The rows of a group lie close to one hidden flat surface of 14 dimensions, which may be shifted away from zero. Surfaces can cross.
Some rows, each with its group after it:
12  22  -4  12  -5  24  9  26  10  10  -5  20  15  -5  -3  1  -5  -11  12  -5  15  -26  16  6  -19 -> K
24  -23  -41  24  -3  15  -28  8  15  15  -3  8  -1  7  -13  3  21  -3  1  5  -9  29  -16  -6  10 -> A
26  -4  -13  5  -5  12  8  -13  11  2  2  0  -3  43  -4  -4  -6  14  5  -11  -5  20  -3  -9  12 -> K
32  -30  2  18  31  4  2  -2  2  -23  14  -8  0  23  -34  1  10  -4  9  25  -2  3  10  -16  23 -> A
22  -18  -16  7  -1  -6  -15  -7  -14  26  20  0  -7  22  16  -34  0  -21  6  -6  6  4  17  -1  3 -> M
-7  -6  15  4  0  1  -13  1  -16  -1  -5  -2  -7  0  11  -22  32  -21  -4  13  0  -22  17  2  -1 -> D
-6  26  -10  12  -2  11  -5  19  16  2  10  20  37  -22  -7  -3  2  2  -6  -2  21  -15  -4  -2  -31 -> D
-5  11  -6  17  -4  12  3  6  11  5  -18  27  18  -16  -18  -3  -1  -11  1  1  12  -3  -23  4  -20 -> K
-6  6  6  23  10  -1  8  7  0  -21  -5  43  33  -13  -23  -8  -21  1  -8  5  28  -6  -25  9  -33 -> A
2  -20  -25  4  0  -5  -19  20  25  5  -1  -10  -5  -7  23  21  17  -14  3  -12  -12  -13  14  -3  13 -> D
23  -45  -14  -15  11  -6  -1  17  13  2  11  -9  -2  21  -38  21  4  -8  -4  -16  12  -1  17  -30  28 -> D
-4  13  8  19  28  4  -8  -11  20  -36  -7  -2  0  -3  6  10  -7  -12  9  5  -22  -9  -15  -5  -14 -> D
-16  6  20  -11  -9  0  -6  -1  -3  -2  -3  -18  -1  -22  24  -8  -2  -12  -16  -17  -3  3  9  -10  -24 -> D
-4  17  1  12  -2  3  23  -11  16  -2  -15  13  17  5  13  3  -32  3  13  -7  8  5  -22  -2  -28 -> A
-5  20  5  -8  -6  3  -19  -17  9  -10  -1  2  1  6  -10  0  0  7  -9  -19  -2  -2  -16  -14  -22 -> M
14  -9  -17  2  20  12  -3  13  -9  3  11  4  -17  31  -14  6  -18  -6  7  -16  -21  11  8  6  13 -> K
-9  2  27  -21  4  12  -7  6  -12  -27  -6  -3  3  -18  -44  -6  24  2  -26  5  6  17  -13  -16  1 -> K
-12  15  -1  -1  15  7  -5  5  -17  -12  -6  13  -9  10  10  -9  -5  -7  9  3  -18  9  -17  16  -1 -> K
-17  13  8  -25  12  -12  0  9  -8  -8  0  -1  -17  -10  5  20  -28  -5  9  -20  -10  -16  0  7  -1 -> M
-5  12  -9  -18  -22  3  -3  13  0  8  -24  28  1  -11  -12  9  8  9  6  1  20  -1  -26  9  3 -> A
-17  -5  -6  -11  17  -6  3  18  -12  7  9  -3  -2  -9  0  3  -14  -16  2  -6  -7  9  1  3  4 -> K
-5  -15  -19  20  -6  -9  -19  -7  -3  16  -1  9  -8  -23  -7  -2  13  0  -9  14  -10  10  -17  22  14 -> A
0  -4  -18  -8  -9  0  -9  -1  8  15  -2  -8  -16  6  6  12  -5  1  -2  -23  -16  12  -2  0  9 -> A
6  -6  5  8  5  -8  -5  -6  -1  -7  12  -20  -3  -12  33  -14  9  -6  1  14  -8  1  17  1  6 -> M
9  5  6  2  0  6  -12  -7  7  2  9  -9  0  -2  -6  -6  -2  -11  -6  -14  0  -7  13  -16  -20 -> M
8  6  -2  6  1  12  -1  -7  -2  3  -18  -1  -26  -2  1  4  -7  -10  16  3  -23  10  -12  12  7 -> K
13  -7  17  19  22  3  8  -7  7  -11  3  -13  5  -10  7  -7  -14  -33  15  9  0  -11  16  -18  -19 -> K
12  -2  -3  -1  7  1  0  -19  -2  -6  -2  -13  -12  22  11  -5  -6  3  12  7  -15  24  -12  -8  8 -> A
-6  11  7  -21  -11  14  11  7  6  4  -26  4  -1  -14  -22  10  5  -4  8  1  10  8  -21  -11  1 -> K
-7  -2  20  9  8  7  24  -10  16  15  -21  -20  5  -32  -23  14  -2  -33  21  16  5  -13  0  -27  -19 -> A
-15  -4  6  -13  14  -2  -5  23  -9  -24  -2  8  3  -17  -16  12  5  -1  -9  5  2  -1  -7  2  5 -> A
-15  0  -1  10  17  -6  -10  -12  2  -17  -1  1  -10  -9  -9  11  -14  1  -8  -2  -25  12  -22  10  -2 -> M
0  21  -12  2  -15  24  20  1  2  35  -10  -2  13  18  13  -18  14  -5  19  9  5  10  -2  -6  -2 -> M
21  -15  -13  -2  0  13  3  21  11  18  -16  -2  -2  -24  -15  16  -11  -23  20  2  10  16  -5  -18  -3 -> K
-16  0  3  -14  -3  -3  16  -13  -4  7  -5  -14  -3  1  -13  6  5  14  -1  11  -7  28  -19  -5  18 -> A
-6  24  7  -29  -4  2  18  9  3  -17  -9  -1  -5  4  13  17  -3  22  13  1  1  -5  -4  5  18 -> D
21  -18  3  15  -1  -20  -19  -10  9  -22  5  16  7  -6  15  -13  -11  -6  -6  -6  21  -15  0  -3  -16 -> A
13  6  8  -10  -2  12  -13  11  -18  -13  -15  5  -21  -22  -7  -4  17  -3  10  23  -3  7  -8  13  16 -> K
-23  -1  3  6  30  11  -5  14  -1  -6  -2  17  14  19  -46  0  13  -26  -4  -4  -2  -19  -6  -12  -12 -> D
-17  17  13  2  8  -1  12  -2  0  -4  -9  9  9  -10  7  -9  0  -17  11  8  6  -23  -6  3  -12 -> K
9  -14  -8  -17  4  -16  -10  19  -7  -1  3  19  -8  7  6  3  -15  -14  9  -17  14  -25  9  5  6 -> D
7  16  2  -14  -13  10  -6  6  -2  14  -6  -6  -4  -25  1  2  6  -5  10  6  9  0  1  -6  -9 -> M
-2  19  -20  5  -35  3  -15  10  5  22  -1  21  7  -20  24  -6  -4  14  -14  -19  9  1  -4  26  -16 -> A
-23  14  15  -26  -24  -2  26  -4  -2  6  -17  -5  9  1  17  -1  -12  13  -10  -18  10  19  -11  -5  -13 -> D
26  12  19  13  -4  14  15  1  9  -8  -21  2  -5  -17  6  5  -6  -12  25  16  9  -27  15  4  -10 -> D
7  -8  -19  -8  -12  -7  -6  5  -24  38  25  7  -11  0  -4  -17  -26  0  -14  -28  3  22  10  16  3 -> M
0  -2  3  -15  2  3  -19  2  -14  5  13  -19  -17  -9  -10  -5  15  -6  -11  -4  -11  6  13  -6  9 -> M
-14  23  0  -32  -13  -5  -3  22  -22  3  4  2  -10  -29  22  2  5  17  2  8  4  -1  2  24  17 -> M
-20  -15  14  -5  -4  -10  9  11  -7  -4  -2  4  21  -6  8  -11  5  -7  -22  -7  20  -2  7  -7  -13 -> D
-3  -1  3  -4  12  -14  1  -13  -21  2  6  11  -8  12  -4  -19  -14  -10  9  4  2  -1  -11  9  4 -> K
-13  14  22  -1  15  1  9  -24  5  -28  -15  -3  -2  17  9  -3  -21  -7  4  -11  -11  5  -19  -13  -24 -> A
0  -14  0  14  32  18  18  10  7  -14  10  -19  -3  10  -25  20  -28  -5  -10  -14  -34  32  4  -9  1 -> K
-22  -6  -28  14  -14  -9  1  -1  22  39  39  -20  31  -20  -16  4  27  23  -35  -1  0  6  16  -5  12 -> M
-13  -12  16  23  5  12  26  1  9  -1  -20  10  18  12  -22  -1  -1  -16  -10  -3  4  -6  -1  -7  -21 -> D
1  -8  9  -31  7  -17  8  3  -2  -36  -32  13  -18  -2  1  28  -23  7  23  3  6  9  -36  2  19 -> A
36  0  2  -1  -10  25  -12  -11  1  8  -16  -6  -20  14  -22  -9  16  -12  13  3  0  11  -2  -19  3 -> K
-17  11  12  8  28  6  -5  -16  4  -16  -10  0  -4  -1  -19  5  -19  -23  4  -7  -23  4  -26  -14  -26 -> D
-22  2  26  13  -1  -17  11  -46  -3  1  1  -1  2  2  -32  -17  12  2  -15  8  1  -19  -9  2  0 -> A
-3  -20  17  30  20  -5  8  -19  14  -28  15  -2  19  29  -17  -12  -7  -2  -33  -20  -7  -4  10  -11  -17 -> D
10  -12  19  16  14  -4  24  -5  5  -22  1  -4  3  4  -11  7  -3  2  4  17  1  -17  16  3  13 -> D
1  10  7  2  -10  13  4  -2  -13  15  20  -18  6  2  15  -30  13  4  -17  0  -4  18  22  2  -2 -> M
16  -12  -8  5  -7  -19  -16  -15  20  22  16  -11  11  -21  9  -3  -13  -21  7  -11  27  -21  14  -29  -28 -> M
-16  13  6  -13  3  4  7  2  -14  15  6  -12  -8  -11  -1  -3  -4  -5  0  -2  -10  8  5  4  1 -> M
12  -18  -27  11  0  -11  -14  12  19  5  9  -3  5  -3  35  4  3  -8  6  -4  -1  -2  8  -2  6 -> M
-5  8  5  -15  -11  -9  -4  -8  -4  -9  12  -7  10  -4  10  -13  8  19  -15  1  10  14  -4  -6  1 -> D
29  -11  -3  -4  8  10  -22  11  -4  -9  -9  -1  -22  -3  -7  6  5  -19  18  6  -4  1  4  -9  5 -> A
-4  15  0  -16  -9  4  -10  9  -28  22  14  -1  -10  -21  -17  -10  13  7  -4  9  3  -3  10  17  12 -> M
-12  11  -2  20  6  19  3  11  0  0  27  -2  14  2  -11  -8  -8  12  -39  -23  -22  18  16  12  -13 -> K

New rows, each followed by its group:
4  -3  9  -18  -7  -10  -3  9  10  -16  -13  20  8  -9  -6  10  -27  -8  -4  -30  29  -12  -9  -16  -27 -> A
1  8  14  -33  -15  -10  -9  -6  -2  -7  6  -3  -8  11  8  -10  -10  3  -17  -41  11  -10  10  -9  -7 -> K
3  1  -21  4  0  -9  -5  -5  5  19  13  14  -10  19  -17  11  -21  6  2  -25  -6  -17  2  14  6 -> M
-35  27  15  -5  8  4  25  -11  -19  35  19  -12  13  0  -20  -19  -4  -11  -2  0  -1  -11  13  -1  -15 -> M
22  -7  -4  20  -5  8  -12  1  2  -18  -6  13  11  -15  -8  -9  18  13  -6  30  9  20  -18  4  3 -> A
13  1  12  -1  24  -4  4  2  1  -17  -4  18  4  -5  -39  14  -18  -16  24  11  22  -32  -6  -12  -11 -> M
-6  3  -4  3  -10  2  -13  -4  14  4  -15  5  2  -6  1  -5  28  -14  0  2  2  -13  -11  -5  2 -> K
5  -9  4  10  -13  -16  1  -33  11  -11  9  -7  2  13  3  -8  7  25  -20  -3  -3  5  -2  3  14 -> A
-7  7  -2  -6  23  -4  -41  5  -3  -27  13  10  -1  -8  -5  -6  -8  -16  -12  -19  -7  -4  -13  -9  -23 -> D
-17  8  8  -5  -4  -4  -2  -24  -3  -4  -9  -5  -10  11  -1  -5  18  6  -2  7  -13  1  -16  2  11 -> A
-3  4  -16  22  3  1  -10  0  20  -3  -4  10  21  14  29  -16  37  -11  14  21  3  -21  -5  -2  4 -> K
13  -2  31  -1  8  -5  -8  -3  -14  -58  2  16  11  14  3  -25  15  13  -16  15  20  -9  1  1  -3 -> D
-26  12  22  -6  2  -5  12  -30  13  -8  4  -19  4  19  1  -10  -5  -3  -21  -31  -14  -7  3  -16  -13 -> K
2  -10  2  10  -2  -3  -8  -7  9  -1  -2  8  18  -4  -20  -11  25  -7  -4  14  21  -10  -8  -16  -6 -> A
45  -8  -12  -9  -17  -9  4  -2  -15  29  8  1  -16  -4  26  -15  -22  -4  34  10  27  3  17  6  11 -> K
24  -2  7  3  4  18  -22  8  16  -21  -11  -9  -10  1  11  -2  25  -23  8  0  -6  -16  15  -17  -2 -> K
-20  7  -16  -15  7  -3  -15  31  -13  -18  -3  27  7  3  27  -7  -1  2  -5  -7  -1  15  -23  16  0 -> M
-1  5  10  -2  -9  -18  3  -27  14  -12  -7  -6  -11  8  31  1  -12  6  5  -12  -6  -12  -4  4  0 -> A
17  13  5  -4  -4  15  -1  3  -8  1  18  -19  -16  3  9  0  -17  12  -10  -19  -20  13  28  8  0 -> A
10  -10  -5  3  22  -4  5  16  12  -11  4  -2  3  1  19  15  -24  -20  19  -8  1  -13  13  -11  -8 -> A
8  -15  -19  35  11  4  0  -16  4  13  12  9  7  18  -35  -8  -1  0  -5  9  -10  13  -13  5  7 -> M
-4  -14  7  -4  12  -16  19  2  -8  -5  -4  12  1  -4  -16  7  -31  -5  6  -3  12  -1  -8  3  0 -> D
29  23  16  -1  2  25  3  -3  -8  -33  -26  17  -13  15  -2  -2  -15  8  23  13  -1  12  -19  5  -10 -> A
10  -3  3  -9  -3  -5  8  -11  -9  9  18  -10  14  15  -4  -20  4  7  1  9  20  10  8  -17  1 -> A
-19  7  -6  -8  10  -16  -13  -10  -10  2  18  12  5  24  5  -17  -4  -2  -5  -14  1  -10  -6  1  -7 -> M
27  1  -4  7  -1  5  6  7  13  3  -6  -8  -15  -25  0  21  -6  -2  24  15  -3  -14  12  9  17 -> D
-31  31  12  -2  -6  19  14  11  4  -12  -8  -5  9  -18  -1  5  23  20  -20  6  -19  3  -4  17  8 -> K
-28  12  0  9  36  13  27  2  2  0  2  -18  -3  21  14  12  -39  -19  11  -15  -43  20  -3  -2  -15 -> K
-11  4  18  -15  25  9  19  25  -3  -8  8  -12  8  -6  -19  9  4  -18  6  1  2  -23  26  -13  4 -> K
14  10  -10  6  -6  3  -16  -1  -5  10  -1  7  -12  2  37  -19  -11  -15  15  -8  -3  -2  4  10  -16 -> K
12  -16  -9  36  14  10  -5  -12  16  -10  6  12  5  33  -38  -1  6  2  -15  -8  -15  -3  -2  1  4 -> D
1  -12  -12  -11  10  -10  -22  -15  -19  10  0  -6  -39  22  3  -8  13  -16  17  3  -27  2  -6  11  35 -> K
7  -8  32  0  13  -6  0  -17  -10  -11  6  1  -13  -13  -42  -9  -26  -23  -15  -20  6  -14  9  -8  -18 -> K
-9  -18  8  4  7  -15  14  2  1  -18  0  4  2  -5  -4  11  -25  10  -19  -11  -3  13  -7  10  3 -> D
-7  -5  3  2  23  -2  0  4  -6  -8  20  -17  14  1  11  -13  9  -10  2  15  -1  6  10  -17  -3 -> A
11  10  -3  9  4  13  15  3  15  -7  -3  13  33  22  -2  -7  -4  1  12  5  22  1  -8  -21  -21 -> A
-3  -15  36  -6  -1  -1  19  -12  -13  -23  -26  0  8  3  -9  -15  3  -8  -4  18  21  20  -18  -21  -13 -> D
-27  -8  -6  -22  15  -26  -28  -1  -9  -17  -7  21  -12  18  2  -9  21  -17  1  -7  -2  -17  -28  3  19 -> K
-19  -4  -11  14  -5  -7  -17  2  14  16  -14  1  4  -46  25  -4  11  -30  2  4  -4  -3  -15  2  -15 -> K
-1  16  4  4  -2  19  9  -2  -7  -1  -15  -4  3  7  21  -20  11  -4  11  19  -7  27  -15  -1  -3 -> M
20  2  5  19  0  16  18  2  -22  19  6  -2  -7  -8  6  -25  -12  -11  10  17  -4  14  17  21  3 -> M
-21  0  -11  -16  -1  -9  -12  14  -11  22  17  -12  -7  -18  17  -6  0  -13  -11  -18  -9  4  12  6  3 -> K
12  21  0  -11  4  9  3  3  -3  -9  13  16  5  3  -40  6  -19  22  -4  -10  10  1  -8  3  0 -> D
26  1  9  33  -8  11  6  -19  11  -3  -2  17  21  0  -24  -16  -9  1  -4  6  23  -3  -4  -6  -29 -> A
17  -10  -5  -24  -4  4  -1  6  -4  0  -11  -14  -14  -3  7  5  -6  1  12  3  -1  40  -16  -16  12 -> K
-21  8  9  12  8  6  -9  -18  -6  -22  -23  19  5  30  -2  -22  20  -8  -4  10  -10  7  -36  0  -14 -> D
2  2  -11  -6  -2  16  -20  14  17  3  -7  6  9  -2  -24  12  0  -7  -9  -24  5  8  -13  -23  -24 -> M
6  -4  -1  -4  10  4  -5  14  -1  -15  -12  6  -7  -8  -5  12  -3  -5  10  8  -3  6  -12  1  4 -> A
-5  16  9  21  8  16  -16  4  -18  -23  14  21  4  2  -23  -24  15  14  -32  4  -13  1  0  29  -2 -> K
-6  6  4  9  0  -1  -9  -7  2  -13  0  -1  -3  -1  5  -6  26  7  -8  14  -11  -12  2  12  12 -> A
2  33  19  -11  -11  25  -1  6  -1  -9  -10  18  18  -14  -41  -1  -3  11  -9  -3  23  0  -15  -13  -35 -> M
11  18  -16  12  3  2  -14  1  31  -8  15  5  19  11  15  1  2  4  4  -11  4  -25  6  -8  -12 -> D
28  17  1  7  -12  19  -8  22  -2  -3  -1  12  -8  -12  25  -8  -15  -6  3  -16  5  -14  25  18  -16 -> M
-13  -4  10  -13  12  -3  -7  -7  -19  -7  2  -10  -13  -6  -7  -12  5  -8  -4  6  -14  21  -11  -3  8 -> K
-7  -2  -2  7  -5  -7  19  3  2  21  8  7  12  -16  -11  3  -27  0  -7  -12  11  -3  5  7  -10 -> D
14  0  -11  -5  -8  -10  -15  -8  -6  3  -4  41  21  26  -3  -30  -13  -6  9  -9  44  0  -30  -14  -31 -> A
6  -9  -8  -9  17  10  -5  32  5  -27  5  -1  -7  7  2  21  -17  3  -10  -24  -19  14  7  3  9 -> K
1  -14  -7  -19  -5  -22  -12  -8  -17  5  9  -3  -2  5  8  -17  20  6  5  18  16  9  -9  -3  23 -> A
4  -7  9  -14  -15  17  4  7  9  7  -6  -20  -2  8  -16  6  19  3  -19  -17  -1  7  18  -19  4 -> D
10  -14  -21  7  -1  -6  -5  6  6  4  1  12  0  -9  -4  8  -12  5  4  0  2  17  -16  7  10 -> M
14  14  -8  -11  -2  24  -20  11  -6  -2  6  3  -8  34  -7  -8  11  3  -5  -18  -8  6  8  -8  -3 -> A
